The first 9 rows are patterns. Each new row is the sum of 2 different patterns, raised or lowered, with some noise. Before adding, each is slid sideways (what falls off one end comes back at the other), maybe read backwards, and multiplied by a number that may be negative. Names go in the order of the patterns.
In the rows, zero is written as 128.
Some rows, each with the names of its patterns after it:
[142 165 125 115 121 122 155 107 160 120  80 125 147 171 133 131 143 143
 145 125 153 141 111 115 131 154 118 124 116  74 155 117  95 117 151 127
 148 156 101 151  83  94 113  71 122] | (2)
[ 74 145 100 150 110 109 156 127 115 124 101 166 104 142 149 105 141 136
 118 102 137 145 161 110 134 110  61 113 100 133 141 131 118 154 122  91
 150 108 143 126 134 108 155 127 159] | (4)
[133 104 121  90 100 139 110 115 124 111 139 151 119 116 134  98 125 149
 119  96 136 149 122  78 142 138  86 129 122 116 132 110 128  86 132 116
 173  67 152 147 120 126 129 137 134] | (8)
[106 157 118 165 111 151 140 130 151 169 137 141 151 124 132 133 119 134
  92  87 125 134 109 147 142 130 112 148 181  80  91 131  88  99 128 129
 146 139 146 127 136 118 101 117 141] | (3)
[156 142 136 102 141 116 100 114 111 115 141 158 137 141  84  96 124 134
 139 162 132 140 119 120 140 143 146 124 139 157 186  98 125 121 130 160
 128 131 141 154 157 132 105 109 125] | (1)
[125 103 115 128 136 166 110 120 129 112 138 143 123  87 156 168 149 146
 110 121 146 129 118 160 128 133 140 127 111 144 140 165 148 120 136 121
 132 143 114 136 105 149 126 160 124] | (0)
[ 94 141  92 124 155 143 182 144 117 131 139 168 128 130 103 112  96 117
 120 179 154 130 161 137 126 116 122 107 139  96 132 142 123 140 146 127
 123 153 107 147 115 165 148 112 140] | (5)
[116 118 126 111 109 134 119 130 115 129 167 112 112 152 154 158 127 133
 144 110 134 128 154  91 119 106 124 113 105 159 126  72 109 144 122 104
 142 121 128 105 101 142 121 126 132] | (7)
[100 120 148 126 160 120 136 124 153  87 157 101 143 106 128  88 138  96
 143 126 116 108 131 118 105  94 111 125 149 131 131  97  94 120 150 119
  98  79 138 140 118 110 124 129 131] | (6)

New rows, each followed by the names of its patterns:
[153  81 158 111 150 103  93 106 103 140 132 126 130 165 118 123 133 122
 131 154 108 100 100 119 129 137 137 108 119 162 113 132 109 164  86 123
 158 144 145 131 119 107 141 164 125] | (8) (0)
[116 151 123  98 175 126 102 123 153 118 136 153 151 104 129  99 162 120
 127 165 131 128 132 107 149 136 143 149 117 147 175 122 112 164 171 180
 121 144 138  79 136 118 161 124 136] | (4) (7)
[164 156 141 151 181 159 160 153 136 164 148 152 195 146 132 143 141 144
 166 164 160 171 127 130 125 139 143 139 170 123 173 107 151 128 144 125
 152 146 163 173 116 145 153 141 144] | (1) (0)
[103 151 120 149 110 172 118 160 152 158 143 172 143 186 143 115 125 138
 154 110 150 152 147  90 116 153 168 132  76 105 123 122 171 126 139 122
 119 146 138 108 123 155 125 104 147] | (2) (6)
[119  90 153 113 138 141 120 155 117 154 173 130  98 135 174 134 144 127
 151 180 117 125 127 101 184 163 144 138 158 135 147 121 128 135  98 167
 148 113 105  79  92 132 123 166 133] | (1) (7)
[127 127 114 114 123 124 117 139  98 136 138 119 114 107  60 131  90  61
 121 139 142 141 153 107 133  62  88 109  95 103  78 128  91 113 147 102
 164  94 152 101  62 123 115 161  96] | (2) (5)
[ 63  53  86  70  86  84  94  65  77  64  67  56  67  67 104  83  71  57
  80  71  91  61  97  65  71  76  75 100  78  73  81  98  90 101  95  80
  77  58  71  87  78  78  70  44  98] | (2) (4)
[ 98 119 100 132  92 145  89 125 121 121 120 160  95 152 102 112 110 137
 118 142 129 148 121  87  88 100 113 150 147 120 101 119 125 169  95 110
 129 138 111 124 109 155 101 101 101] | (4) (6)
[128 140 181 178 154 173 156 152 134 141 131 147 134 163 153 145 143 176
 148 117 183 166 162 106 190 170 132 172 126 184  96 138 160 171 176 153
 133 119 129 157 155 159  93 128 124] | (5) (7)
[130 127 140 112 154 133 154 112 144 106 121 113 116 122 134 113 126 124
 131 127 137 118 136 132 129 117 139 146 158 113 126 123 156 137 119 139
 118 125 133 130 160 122 128 148 129] | (4) (6)
[174 178 177 169 179 140 175 159 174 143 184 150 140 161 158 147 180 175
 184 173 136 142 145 165 132 135 181 159 172 163 166 163 139 158 154 153
 142 169 146 162 150 168 169 160 168] | (3) (0)
[ 54 112 105  69  63  94  58 135  87  52  93  96  83  76  90  85 140 108
  78 100  31  71  59  90  83  60  59 104  72  74 113  18  91  81  96  87
  71  97 101  55 103  70 137  59  80] | (4) (1)
[134 149  93 129 120 103 115  64 116 135 127 141  53 101 116 143 123 138
 123 136 100  98 121  81 113 125 137 152 173 106 143 100 106 139 129 124
 149 139 103 160 106 126  82 112 151] | (1) (5)
[129 125 121 125 134 125 127 105 125  99 128 150 143 110 148 177 116  78
 114 126  72 129 124 145 138 116 121 106 171 127 180  79 121 150  97 135
 119 147 156 123 123 110 121 104 135] | (8) (5)
[192 154 214 152 140 131 161 162 167 159 109 179 114 156 183 153 140 142
 151 166 175 136 130 130 121 123 170 160 175 138 161 153 170 232 137 180
 177 133 139 127 144 120 190 158 177] | (2) (5)
[177 152 168  97 140 142 171 148 176 185 139 178 131 124 146 102 123 172
 128  78 227 165 133 158 133 157 141 162 128  87 122 128 120 139 143 131
 121 136 154 221 169 112 173 133 136] | (2) (3)
[109 134  96 188  87 152  77 182 105 139 115 147 101 114 123 132 134 127
 166 168 129 133 107 118 126 142 131 129 105 126 162 159  97 108 146 129
 106 117 148 138 120 134 121  97 132] | (8) (6)
[153 174  96 109 134 147 125 121 124 152 144 114 132  94 132 125 138 137
 178 106 145 109 137 138 161 137 165 131 124 152 142 121 123 151 163 155
 131 104 121 120 148 158 124 117 143] | (1) (6)
[124 120 140 136 155 112 138 166 127 168 147 128 148 163 148 130 110 114
 144 122 144 137 160 165 137 177 136 145 115 144 135 167 139 145 143 110
 167 162 143 151 149 124 155 170 134] | (0) (5)
[ 81 187 109 109 132 152 139 171 142 120 168 115 152 142 141 154 133 126
 164 109 107 161 117 143 161 140 121 123 174 136  97 159 158 153 101 166
 114 153 138 137 136 143 153 153 148] | (4) (8)
[141 122 113 125  79 127 160 121  88  92 141  96 101 106 148 137 108 128
  98 117  99 104 105  98 125 113 141 106 116 103  69 140 116 103  77  56
 111 112 118 129 107 113  88 151 119] | (2) (7)
[108 108  90 110 141 106  91 107  63 103  94  85 100 154  69 127  65 138
 102 113 102 179  80  67 123 126  92 124 121 158  88  95  67 114  77 119
 121  72  48  79 133 152  49  82 116] | (7) (6)
[151 132 107 145 118  81 108 102 128 125 118 108 133 112 141 162  92 107
  91 109 112  84 101 144 132 106 101 123 169 136 129 111  73 123  80 135
 124 164 141 101 111  95 144 120 122] | (1) (5)
[147 133 168 143 119 122  84 100 121 134 123 102  79 147  87  90 129  93
 133 121 143 108  98 110 111  90 106  98 169 108 113  82 128 102 131  97
 145  93 121 122 100 144 115 108 117] | (2) (4)
[116 108 121 146  71 118 135 106 130 120 128  81 111  61 132  84 123 157
 129 126 102 121 137 133  88 132 110  90 153  91 111 109 110 152 123 105
 137 103 118  78 159 115 126 109 138] | (4) (8)
[144  96 165 171 137 120  93 138 131 142 113 123 111 140 105 137 144 128
 109 133 129 138 192 109 157 173 132 123 139 116 115 142  99 173 164 139
 197 139 102 107 150 137 127 136 141] | (2) (8)
[ 96 148 120 138 134 130 100  84 136 144 128 135 149 135 144 110 112  98
 130 143 150 152 140 119 162 108 129 100 118 148 137 133 107 114 126 126
 104 124 135 129 152 131 149 148 109] | (3) (1)
[ 93  36  61  45  30  93  50 115  92  88 116  83  48  65 100  29  85  93
  81 111  84  79  65  92 107  69 127 113 101  82  94 138 106  71  31  78
 121  80 115  77  75  54  64 128 100] | (2) (1)
[159 159 145 138 168 165 123 200 159 157 159 167 140 189 138 159 111 175
 121 193 143 122 185 171 133 126 131 229 119 159 207 127 167 166 140 142
 160 196 174 147 115 185  74 119 134] | (4) (8)
[123  94  73 100  94  56  90  74  70 109  82 103 110 105  52 112  83  99
 102  84  46 110  80 140  46  99  66 116  54  84 123  79  91 114  56 112
  38  82 149  80  90  92 101  77 112] | (4) (0)
[112 104 146  89 113 116 134 132 150  99 131 175  66 145 110 150 125 149
  96 161 108 141 126  93 124 159 167  93 150 163 108  87  72 138 127 133
 127  62 112 139 153 153 171 125 158] | (8) (5)
[156 125 161 123 129 122 168 124 144 128 139 124 169 109 133 144 154 157
 120 103 142 110 160 123 153 110 149 144 173 119 130 126 154 111 122 137
 145 137 117 134  81 127  79 123 108] | (4) (6)
[ 97 103 170 158 143 119 121 123 114 107  85 144  65 117 104 131 108 101
 147 136  90  56 177 108 105  99 116 114 106  84 128 117  85 134 121  70
 119 129 108 102 105 148 108  96 169] | (8) (7)
[152 171 138 149 137 127 146 153 108 155 128 192 132 160 132 152 154 159
 139 139 152 143 161 151 135 119  85 101 137 153 140 160 156 139 120 163
 199 105 104 150 121 148 122 139 154] | (3) (1)
[ 69 117  81 122 111  93  98 102  77  80  77  75 119 116 128  96  89  82
  95 136 115  86  65 125 112  98  91  95 103  89  58  91 128  92 140 106
 111  89 140 100 103  58 122  63  89] | (3) (6)
[ 94 122 113 134 131 129 110 124  95  99  82 140 117 126  86 125 122 141
 117 147 108 120 111  96 123 112 118 104 111  84 120 115 122 136 127 127
  98 100 126 131  97 145 120 113 123] | (4) (5)
[118 148  89 115 139 169 185 158 140 151 173 169 111 123 165 138 173 132
 175 146 167 131 146 135 184 143 156 145 174 121 170 123 162 106 133 133
 176 109 156 162 157 123 168 211 116] | (3) (6)
[145 137 127 104 157 120 101 146 132 125 128 151 116 118 121 150 121 142
 172 133 157 112 105 126 126 109 135 165 115 140 117 140 135 117 127 127
 110 147 116 145 114 138 144 109 114] | (4) (8)
[127 140 126 170 109 115 203 127  96 135 177 154 105 134 171 112 148 137
 125  91 139 114 135 139 101 172 167  93 138 129 119 102 134 125 137  98
  85 195  80 136 126 158 123 149 110] | (8) (7)
[157  99 174 159 125 121  89 125 108 105 124 167 143 102 129 150  93 140
  90 158  80 105 111 111  67 106 112  73 102  99 128 134  81 148 163 124
 117 132 116 120 118 135 108  69 167] | (3) (7)
[138 119 138 164 107  88 152 102  79 140 133 174 136 180 118 137  51 162
 110 125 119  73 110  93 126 157 128 163 143 158 100 102 148 106 155  92
 114 131 115 106 150 113 108 168 136] | (8) (5)
[125  84  57 137 126 139 144 116 114 128 101 150 174 114 137 157 143 118
 108 123 121 117 195 170 132 162 180 131 125 113  96 168 158 131 136 166
 154 130 144  98 150 106 169 122 128] | (3) (1)
[117 129 150 148 153 124 150 151 116 130 137 139 179 152 152 138 154 143
 155 138 120 141 139 172 137 137 125  91 120 136 122 153 153 126 133 138
 106 142 122 101 134 116 151 136 138] | (2) (1)
[ 52 106 127  85  84 114  23  35 110  55 112  92 101 119  79  90  64  79
  94  78  80  57  81  34  76  94  61  58  31  57  84  34  70  41  90  46
  70 104  94  69  51  77  77  74 119] | (2) (3)
[107  79 137  89 121 151 116 145  90 137  87 108 133 138 144 175 111  81
 108  89 130 129 135 152 162 112 168 162 101  86  91 121 120 123  96 142
 119 119 111 112 170 145 150 142  40] | (1) (5)
[136 189 140 153 182 141 106 154 142 118 187 129 152 173 184 166 125 143
 171 133 141 191 143 134 170 117 169 175 192 128 132  97 207 108 116 142
 146 127 126 148 142 164 136 187 174] | (2) (8)
[113 100  98 122 128  96  68  99 118 103  94  80 115 116 136 118 100  71
  82  96 122  98 102  98 122  81  98  67  99  83 124 102 138  76 104  87
 116 103 138 122 124 105  84 108 116] | (1) (6)
[134 111 167 132 141 161 144 145 132 157 123 129 157 147 139 160 128 132
 168 127 146 122 128 132 155 139 157 158 116 168  87 134 121 160 131 174
 140 142 133 148 201 136 145 162 109] | (8) (5)
[136 117 154 137 151 154 137 100  95 141 132 156 122 130 144  92 125 133
 124 124  99 120 110 121 122 127 137 128 130 142 113 113 114 118 125 138
 169 116 150 147 149 115 124 123 101] | (2) (5)
[149 164 155 106 109 102 124 153 108 149 144 132 180  84 137 114 153 102
 133 135 171 157 131 134  80 145 144 144 183 173 120 139 153 105 113 140
 133 180 165 112 162 151  98 119 141] | (1) (0)
[128 124 141  95 125 104 151 176 152 138 108 158 118 138 161 140  99 170
 166 118 157 103 119 140 131 130 189 132 161 187 123 117 120 126 137 150
 124 182 136 139 135 141 188 127 176] | (0) (5)
[ 98 111  97  74  67  98 116  94  96 108 112 121  72 116  97  81  72  82
 110  74 119  94  84  68  74 105 110  92  58  62  71  48  88  58  96  94
  91 115  85  73  57  91  48  81  87] | (2) (1)
[152 177 131 135  92 107 182 130 164 158 125 182 144 141 111 140 139 152
 145 105 141 121 130 205 130 127  75 141 106 145  93 117 125 110  90 145
 124 133 125 135 131 145 192 106 130] | (2) (6)
